The rows are grouped in 3 different ways at once. Each group adds its own fixed numbers to the row, and there is some noise. The rows also spread widely along 11 directions, which tell nothing about the answers.
In the rows, zero is written as 128.
Known rows, each followed by its group in each grouping:
[133 143 160  96 101 118 115 155 141 135 142  90 127 127 132 126 152 121
 133 152 137 109 124 135 117 127 117]	telif Z_373 K
[127 109 126  90 117 147 119 155 152 144 144  98 140 102 131  89 150 138
 138 177 138 120 160 142 117 101 165]	telif Z_896 Z
[125 123  63 112 145 103 110 132  88 129 124  71 123 170 137 131 173 148
  88 171 198 103 159 114 113 151 118]	mavu Z_896 U
[128 105 117  97 134 105 127 131 138 137 100 105 138 108 135 121  97 145
 169 125 153 112 190 122 113  90 144]	safu Z_658 Z
[103 114 129 107 103 174 108 119 151 172 108 122 146 147 109 111 121 116
  77 115 137  99 205 120 145 120 180]	geb Z_8 C
[153 143 166 109  94 125 103 147 116 125 114 158 124 150 113 112 139 117
 119 137 106 108 138 113 141 104 139]	zat Z_646 C
[153 157 159  97  90 184  66 118  96 160 151 155 201 111 101 151 103 130
 125 153  87 146 178 127 128  95 205]	mavu Z_373 U
[157 116 108  93 124  72 136 144 123 163  96  66 103 150 174 183 126 137
 101 159 129 102 139 132 124  99  57]	Mozu Z_359 K
[130 151 145 143  85 127 119 184 100 124  97 156 123 113  97 122 137 145
 145 101  98 143 130 141 134  86 159]	zat Z_8 F
[143 158 150 134 100 101 120 154  99 115 106 123 109 143 107 129 142 142
 152 117 115 142 121 135  97 124 113]	Mozu Z_646 F
[102 111 135 151 102 149 124 148 168 133 109 108  94 184 107  75 155 122
  92 145 164 109 114 134 129 101 145]	geb Z_359 Z
[ 98 124  99 107 143 122  87 134 126 122 110  98 163 117 137 154 124 141
 150 133 171 102 182 113 130 112 145]	safu Z_658 Z
[109 122  99 122 129  53 145 150 135 131  67  91  69 210 160 136 165 110
  90 127 162  87 113 129 139 112  49]	safu Z_646 F
[110 127 150 113 107 114 132 181 141 127  83 127 109 136 124 116 131 116
 124 113 129  84 151 106 162  96 140]	telif Z_646 F
[156 117 129  95 119  63 133 164 101 129  82 120 106 137 144 145 117 130
 136 135 135  95 154 104 146  81 110]	safu Z_658 U
[133 108  90 118 128 101 134 136 141 159 106  96 112 170 172 137 158 137
 105 175 139 133 112 157 132  89  96]	mavu Z_373 C
[140 118 105 118 141  63  99 140 103 100  88 129 110 159 158 134 143 131
 163 158 159 112 126 112 119  93 107]	Mozu Z_658 C
[145 113 111 106  90 106 153 172 125 142 113 121  76 180 124  45 208 119
  91 178 144 130  96 163 129  97 125]	zat Z_373 U
[135 110  94 125 119 138 124 173 100 140 106 109 127 115 116 113 141 169
 112 151 156 120 156 119 137  91 175]	zat Z_359 U
[139  93  84 118 132 123 122 142 123 133 121  93 115 152 143 114 145 157
 116 173 184 117 142 115 118  95 139]	zat Z_658 U
[151 137 114 139 106 144 118 191  56 123 111 138 141  65  82 129 123 195
 144 120 129 139 169 115 141  97 204]	zat Z_896 U
[178 130 149  80 104 123  90 111 105 145 130 152 148 148 136 132 113 111
 113 158 106 109 172 107 113  94 137]	zat Z_8 C
[ 85  99 111  89 116 110 145 140 188 178  79  66 108 164 161 129 151 105
  96 145 137  92 153 165 155  92  87]	Mozu Z_359 Z
[140 128  85 159 123 143 114 190 104 132 145  61 111 147 148 199 171 170
  46 179 173 106 107 101 147 150  93]	mavu Z_658 K
[121 131  66 111 117 101 124 191  96 155  92 117 136 128 157 150 192 155
 111 179 115 149 119 178 171  82 126]	mavu Z_896 U
[102  89  93  95 147  98 111 143 159 134 110  91 143 138 165 107 151 145
 178 180 174 123 136 149 126  73 144]	geb Z_8 U
[125 118 119 134 104 144 114 168 138 120 135 126 111 143 113  72 185 142
 119 176 143 131 100 151 126  93 152]	zat Z_896 Z
[109 142 129  64 104 175 102 186 146 178 144  95 193  88 138 146 179 136
 112 189  93 132 160 168 174 106 166]	geb Z_646 U
[ 96 142  82 128 126 139 107 176  97 142  85 103 169  70 111 169 126 174
 147 101 134 137 196 141 153 105 172]	geb Z_658 Z
[140 119 154 100  97 138 110 133 155 141 138 143  99 208 132  78 166  79
  56 187 129  85 118 114 126 108 127]	mavu Z_896 F
[ 94 139  68 168 149  94  95 182  89 115  68  96 151  84 161 232 113 192
 187 108 140 147 129 134 148  76 118]	Mozu Z_658 F
[176 120 113 104  95 119 118 192  71 148  87 194 127 114 131 102 146 132
  95 168  83 123 155 130 175  54 180]	safu Z_373 C
[164 161 122 126  75 105 122 202  72 140 115 129 116 158 141 168 190 127
  78 172  87 152  88 160 158  97  90]	telif Z_8 U

New rows. What belongs after each?
[112 136 152 101 110 121  45 119 138 104 109 201 152 168 135  69 150  85
 176 169 121 121 105 138 125  40 186]	zat Z_373 F
[ 80 109  77 139 125 137 122 188 127 130  92 105 141  91 127 119 151 169
 150 125 157 133 163 149 154  92 179]	telif Z_8 Z
[118 101 110 169 128 151  99 120 133 135 108 108 118 160 131 152 102 156
 112 130 168 115 135 104 133  94 153]	Mozu Z_373 C
[135 105  99  67 140  81 105 166 111 113 105 145 136 106 145  68 165 129
 164 189 146  97 165 130 134  77 166]	safu Z_896 Z
[160 133 164 161  71 166 173 173 126 160 123  82  81 134  84 154  99 149
  53  90 123 113 158 105 127 137 114]	telif Z_658 Z
[139 134 158 120  96 117 127 177 130 131 116 101  93 142 119 138 143 124
  89 135 140  79 127 104 154 123 113]	telif Z_896 K
[ 82 160 156 133  72 163 134 179 137 138 100 127 130 107  64  77 175 134
 145  89 103 150 152 182 138 142 174]	Mozu Z_646 Z
[103 110 112 117 116 121 137 161 145 143  90  90 103 142 127 120 139 124
  95 123 158  82 166 121 158 109 128]	telif Z_896 Z
[  6 145  89 101 119  78  83 100 161 134  24 140 118 213 128  76 192  61
 146  79 164  97 153 187 150 108 132]	Mozu Z_896 F
[126 132 173 137  85 126  97 161 147 109 125 154 115 168 122 100 163 103
 141 167 109 128  83 148 135  80 130]	Mozu Z_8 Z
[ 84 101 122 105 131 117 123 171 171 126  96 103 127 121 139 113 143 123
 146 138 164  83 153 123 164  92 142]	safu Z_658 Z
[ 82  96 102 106 132 187  87 145 148 154 113 130 182  62 116 104 121 165
 156 139 140 118 207 132 158  91 242]	Mozu Z_896 C
[166 110  84 135 119 161 115 108  82 165 126 126 153 126 119 127  97 194
 123 157 128 179 183 144  93  80 185]	safu Z_646 U
[199 106  80 109 140 119  85  98  95 118 162 144 146 132 155  76 147 176
 180 229 147 188 122 144  41  69 159]	zat Z_658 C
[118 130 132 162 102 168 100 141 122 140 113 129 139 146 105 148 109 142
 100 124 134 122 146 116 148  91 171]	mavu Z_373 Z
[121 101 129 139  71 164 164 163 167 186 101 122  95 161 124  83 150 131
  90 147 109 157 109 187 153  57 157]	telif Z_373 U
[139 139  96  94 127  95  95 132  77 152  88 112 157 130 143 178 110 142
 128 136 129 119 181 129 140  81 138]	geb Z_373 U
[154 128  86 109 107 120 129 164  90 154  98 152 126 147 141 106 177 141
  92 177  99 151 145 157 147  96 141]	mavu Z_646 C
[166 121 142 113 100 156 125 145 115 151 144 129 131 107 103  97 125 157
 109 150 114 129 166 123 113 118 171]	safu Z_896 C
[ 84 135  82 173 110 148 117 171 114 131  95  99 110 169 116 143 183 152
  63 128 165 125 122 145 165 133 124]	safu Z_646 Z
[ 72 133 109 116 122  95 111 173 161 119  90 107 105 172 162 120 197  97
 128 151 158 103  97 149 152 104  99]	telif Z_658 F
[121 118 127 128 113 111 101 146 114 110 100 149 116 153 110  83 147 139
 153 145 157 118 121 126 133  78 171]	zat Z_896 U
[106 120 108  66 137  90 131 170 173 135 128  66 136 127 170 114 201 116
 154 194 151 112 124 166 128 122  88]	mavu Z_658 Z
[134 108 130 123 127 143 114 126 152 146 140  90 123 165 144 133 131 130
  88 164 162  94 139 102 128 119 128]	mavu Z_373 C
[142 129 129 110 119 140  97 122 129 136 153 107 134 150 129 116 155 137
 101 173 151 114 136 122 103 137 131]	safu Z_896 C
[118 112 124 151 120 110 116 159 120 116  92 128 123 121 128 134 119 160
 165 122 140 128 135 123 138  89 151]	Mozu Z_8 C
[ 83  95  95 113 125 166 109 192 171 161 112  95 153 102 162 150 154 139
 100 180 134 101 141 142 201  65 160]	telif Z_896 Z
[125 104 104 149 138 115 101 149 133 119 103 106 122 149 156 178 111 151
 130 153 163 105 124 103 147  64 113]	zat Z_658 Z
[ 98 106 152 122 112 137 142 145 167 153  92  87 123  95 102 128  85 146
 157  83 133  99 186 127 138  99 158]	Mozu Z_896 Z
[113 140 163 131  84 153 119 168 132 129 117 142 129 116  91  92 145 131
 137 110 120 129 147 135 135 121 177]	telif Z_8 C
[ 86 161 120 146 100 141 126 201 120 139 122  71 138 116 105 168 188 162
 105 124 139 132 113 153 167 155 126]	mavu Z_896 U
[ 84 106 116  91 128 135  93 105 171 160 101  90 147 154 149 151 119 106
 112 138 145  83 181 134 150  95 128]	Mozu Z_896 Z
[117 160 135  95 102 105  92 139 120 123 115 114 130 168 125 127 178  92
 110 144 136 103 125 144 131 119 101]	zat Z_373 Z
[146 122 139 129  96 144 129 219 105 136 107 133 120  93 112 138 135 143
  94 138 114  90 147 104 188  79 164]	zat Z_373 Z
[ 97 136 105 141 116 116 111 119 123 129  94 115 126 145 111 119 130 145
 153  91 155 143 153 147  95 108 140]	zat Z_8 F
[113 141 138  95 116  78 110 131 103 123  79 115 137 141 120 155 102 114
 154  87 154  88 190 100 137 112 132]	telif Z_8 U
[ 88 108  75 124 139 128 129 149 118 148  82  86 155  90 123 151 103 170
 146  94 162 114 221 125 144 113 168]	mavu Z_8 Z
[144 130 113 136 102 115 111 187  86 107 127 144 116 148 117  99 185 151
 121 174 145 141 105 136 132 104 155]	safu Z_8 U
[120 111 135 131  84 140 149 167 157 140 115 126  81 174 102  39 183 115
  92 153 140 126 121 159 124 105 147]	geb Z_8 Z
[113 158 166 130 103  83 110 185 115  93  88 141 116 125 110 139 152 124
 160  99 134  98 117 113 162 122 122]	safu Z_658 C
[108 149 117 101 114 111 110 152 109 131 104 120 137 110 116 111 157 136
 158 122 122 133 157 156 108 118 148]	Mozu Z_896 F
[135  96  93 123 132 101 117 140 125 119  89 137 107 149 140  91 131 137
 147 156 162 115 147 122 125  60 147]	zat Z_658 Z
[116 150 123 107 119 125 100 211 108 108 143  99 162  74 134 144 192 153
 150 161 139 119 134 126 147 142 147]	telif Z_8 C
[112  88  84 107 110 130 165 139 179 180  96  89  91 164 136  58 163 128
  99 156 149 138 153 183 116  88 124]	geb Z_658 Z
[110 140 103  96 136  89  78 152 108 130  92  92 150 128 157 196 137 133
 118 137 155  76 153 106 161 105 106]	zat Z_359 K
[137 108 121 153  91 176 140 172 129 146 130 116 101 130  97  75 152 155
  94 151 136 141 135 144 122 104 176]	Mozu Z_373 Z
[134 124 153 130 100 143 102 152 132 139 118 155 127 137 121 119 118 132
 119 143 111 116 132 119 139  73 164]	safu Z_896 F
[155 165 133  93 119 122  67 130  94 119 162 112 165 121 130 152 165 140
 135 176 129 126 129 127 100 137 120]	zat Z_896 C
[118 132 108  99 117  82 104 152  93 115  85 150 142 121 124  99 148 128
 166 126 134 127 170 147 127  93 153]	safu Z_8 Z
[156 114 145  91  97 147 129 145 141 160 145 123 140 111 122  85 133 136
 133 170 106 140 150 158 110  83 162]	safu Z_373 Z
[125 150  95 101  97 101 124 146  75 144  74 122 102 163 102 111 167 110
  70 108 128 104 185 146 135 141 116]	Mozu Z_896 Z
[152 123 118  61 113  39 136 163 100 136  66 119  92 168 154 124 158  93
 119 151 129  83 158 125 149  96  83]	Mozu Z_658 U
[118  99  87 103 106 127 150 154 159 185  92 109 110 146 155 102 157 136
 105 158 123 142 144 180 144  81 132]	mavu Z_658 K
[ 92 119  86 105 118 127 127 184 119 145  98  81 144  91 131 142 161 151
 124 128 140 114 183 148 152 127 144]	Mozu Z_8 Z
[132 163 131 111 128  69 116 196  60 104  90  95 151  63 119 198 113 167
 189  98 141 107 167  99 151 113 135]	telif Z_373 U
[127 138 104  98 128 125  81 150 102 111 126 133 165 100 129 111 153 139
 170 167 144 135 165 131 113 100 175]	telif Z_658 Z
[128 142 156  79 108 129  79  85 144 146 129 136 158 164 124 104 127  99
 138 144 124 123 166 136  94 113 143]	geb Z_8 C
[138 129 116 145 110 120 121 142  96 135 103 125 118 109  98 123 107 179
 145 103 141 142 156 137 107 107 162]	safu Z_896 K
[101 100  91 149 116 154 130 123 174 166 123  78 104 179 150 111 155 143
  98 158 155 152 106 176 101  97 119]	Mozu Z_373 F
[ 60 134  96 116 132 152  60 140 128 122 104 118 172 119 119 140 154 130
 137 132 160 101 174 131 159 115 179]	Mozu Z_896 Z
[125 140  82  76 114 142  63  97  93 154 112 159 185 139 127 104 147 124
 144 160 127 158 189 163 111  78 192]	zat Z_658 U
[123 134 142  95 120 135 105 156 136 128 136  95 144 118 108  97 148 131
 130 156 153  99 164 116 113 130 156]	geb Z_359 Z
[105 127 103 112 133 153  68 143 135 132 133 109 190  94 141 143 141 159
 165 175 138 141 145 146 126  76 174]	zat Z_359 Z
[157 123  96 105 146 113 121 139  85 118 139  80 139  99 123 130 132 185
 137 147 177 116 192  96  89 158 141]	safu Z_646 C
[ 95 159 119  74 129  97 108 142 121 145  96  77 166  86 128 171 141 139
 156  94 136  97 191 140 139 147 114]	zat Z_896 C
[133 132 159  81 100 131 121 141 158 159 137 108 133 133 129 113 153 115
 110 156 113 108 141 147 131 125 121]	safu Z_896 C
[181 128 160  55  82 130 129 150 134 156 152 131  98 181 119  38 197  89
  63 204 113 104 140 138 107 131 126]	geb Z_646 K
[111 131 134  88 121  72  95 118 147 130  99  93 108 219 166 163 161  79
  94 160 159  66 104 120 155 102  56]	zat Z_896 U
[ 97 122 107 128 115 113 133 119 121 142  74 106 115 144  96  83 116 147
 153  89 172 131 182 137 106 108 171]	telif Z_359 U
[148 156 178 144  88 122 116 157 118 108 122 151 133 106  91 102 130 157
 205 122  95 171 101 158 104  83 150]	zat Z_646 Z
[105 134 108  62 130  87 108 147 129 133 100 101 144 112 136 111 168 116
 155 143 143  94 172 147 134 111 124]	zat Z_896 Z
[148 136  90 138 121 127 107 144  75 123 125 109 110 147 114 123 155 159
  96 151 154 130 148 118  89 136 137]	Mozu Z_896 F
[139 179 134  94  76  84 108 178  58 128  70 199 120 145  99  90 172  91
 112 110  80 125 153 153 145  96 152]	safu Z_373 F
[123 110 157  74 107 104 136 158 178 138 125 126 116 147 146  58 185  99
 147 176 125 108 123 153 133 106 128]	mavu Z_8 C
[115 118 138 101 123 121  92 101 162 133 113 136 150 157 137 109 117 108
 170 154 136 125 151 140 115  75 149]	mavu Z_658 Z
[115 112  86 150 119 146 100 153  88 141  79 126 130 155 122 158 120 154
  83 130 149 106 173 102 173  92 170]	Mozu Z_646 U
[114 118 108 112 119 118 128 145 137 146 105  88 121 134 133 119 147 135
 130 140 144 121 149 154 123 104 126]	Mozu Z_373 Z
[155 129 120 136  96 100 125 149  99 153  79 142  89 175 140 151 123 122
  80 136  93 121 125 135 140  68 100]	Mozu Z_896 F
[ 80 127  86 132 117 126 142 162 141 156  88  68 129 102 124 139 148 163
 135 104 144 142 158 179 139 109 132]	telif Z_896 Z
[ 85 115  78  58 125  86 146 118 154 181  80  71 149 124 145  94 157 135
 174 124 141 154 191 210 107 102 126]	geb Z_8 U
[ 83 119 120 124 138  95  87 143 116 105  67 132 148 124 125 152  94 130
 164  90 167  74 192  91 164  89 162]	safu Z_8 Z
[137 114 119 147 120 129 143 173 109 127 106 102 104 115 101 128 114 164
 110 119 155  98 165  98 138 115 152]	mavu Z_896 Z
[134 128  93 143 111 135 108 175  83 123  92 134 121 129 111 139 140 147
  93 127 148 110 162 104 154  98 153]	zat Z_658 Z
[ 65 135 130 107  96 121 115 139 147 148  45 169 140 142  99  88 129 103
 167  78 120 124 179 163 174  76 195]	mavu Z_658 U
[154 130  98  79 142  79  97 129  96 126 126 106 146 115 150 140 136 153
 162 163 154 123 167 127  90 113 121]	safu Z_658 K
[ 99 156 188 151  93 115 106  94 154 112  92 137 107 189  87 106 121 114
 163  69 139 126 115 135 108 124 117]	zat Z_646 C
[101 115  77 131 138 102 129 201 107 136  82  90 132  72 145 162 155 184
 150 130 139 121 150 143 170 103 138]	Mozu Z_896 C
[125 112  70 122 160  65 138 213 104 100 110  64 103 102 161 144 195 181
 134 180 187  92 117 112 151 139  99]	mavu Z_896 C
[ 99 120  79 108 139 128 114 135 138 132 129  92 154 107 126  81 172 165
 172 164 163 154 155 176  95 120 163]	mavu Z_896 Z
[ 72 104 106  79 103 154 124 178 177 159  92 137 138 124 134  46 191  96
 116 162 131 108 162 175 180  75 193]	telif Z_373 Z
[ 98 106  89 125 126 149 120 131 172 148 138  80 111 170 151  79 177 131
 103 177 182 132 113 158  96 110 140]	telif Z_373 F
[129 116  79 148 116 161 135 182 109 149 124  67 109 132 129 167 149 159
  41 149 167 104 163 104 149 131 128]	telif Z_658 Z
[103 153 138 143  98 128 106 164 110 105 108 134 120 129  82 100 162 140
 142 109 144 124 124 142 131 117 154]	zat Z_896 Z
[125 111 107 127 124 145 108 153 136 129 123 109 138 114 130 127 132 156
 142 153 150 128 147 129 127  85 153]	zat Z_658 Z
[116 144 171  63 117 106  63  97 159 129 130 148 181 130 140 117 126  94
 200 162 105 124 142 160 112  70 143]	safu Z_896 Z
[135 103 159 125  96  94 191 183 155 143  87  97  58 139  97  65 136 143
 132 114 140 107 127 141 135  98 126]	geb Z_896 U
[ 90 127 126  90 126 119 125 157 164 154 108  61 145 109 137 148 139 128
 136 127 147  96 164 145 147 114 121]	geb Z_373 Z
[133 139 122 104  98 138 133 188  99 152  94 119 144  73  99 123 124 152
 127 113 107 121 199 132 144 103 177]	telif Z_359 Z
[103 132 155 118  98 140 129 155 120 120 113 113 126 114  69  87 124 137
 147  80 167  99 194 103 122 146 192]	telif Z_8 U
[103 152 171 151  61 143 150 207 104 117  73 159  88 107  34  55 149 127
 127  53 119 107 163 133 160 132 197]	Mozu Z_373 Z
[145 135  85 135 125  68 140 183  68 123  61 115 107 107 134 145 135 174
 143 119 135 132 153 126 136  95 125]	telif Z_359 C
[199 167 146  70 120  59  98 201  36  92 127 119 132  99 135 177 149 125
 124 172 118  72 156  72 137 126  93]	telif Z_896 Z
[111 134 164 160  98 142 131 173 159 124 128  84 117 125 112 146 142 155
 149 130 125 137  98 147 132 114 114]	Mozu Z_646 Z
[105 139 101  95 127 101 121 170 116 123 109  90 120 123 117  96 185 137
 125 137 167 101 156 135 114 148 133]	geb Z_896 F
[115 115 104  72 133  96 112 169 117 128  86 129 133 100 134  96 159 131
 141 142 146  81 180 117 160 103 162]	zat Z_896 C
[152 116 126 139 108  98 158 153 113 136  95 121  88 147 121 112 112 148
 125 113 132 129 151 120 100 103 126]	mavu Z_8 F
[162  80  64 101 134 174 104 128  97 154 152 110 166  88 128  88 121 181
 125 193 153 144 221 124  80  98 214]	Mozu Z_8 Z
[154 133 163 110 106 139 106 211 115 119 146 126 144  89 122 140 153 145
 122 171 112 100 131  98 159 112 156]	geb Z_8 C
[148 120 122 100 115 148  92 135 118 154 116 137 149 131 143 153 104 125
 111 156 109 115 177 107 127  77 156]	Mozu Z_658 F
[ 84 140  72 150 119 125 113 142  99 124  85 119 120 131  96  87 171 164
 135 102 172 148 158 159 117 136 172]	telif Z_896 C
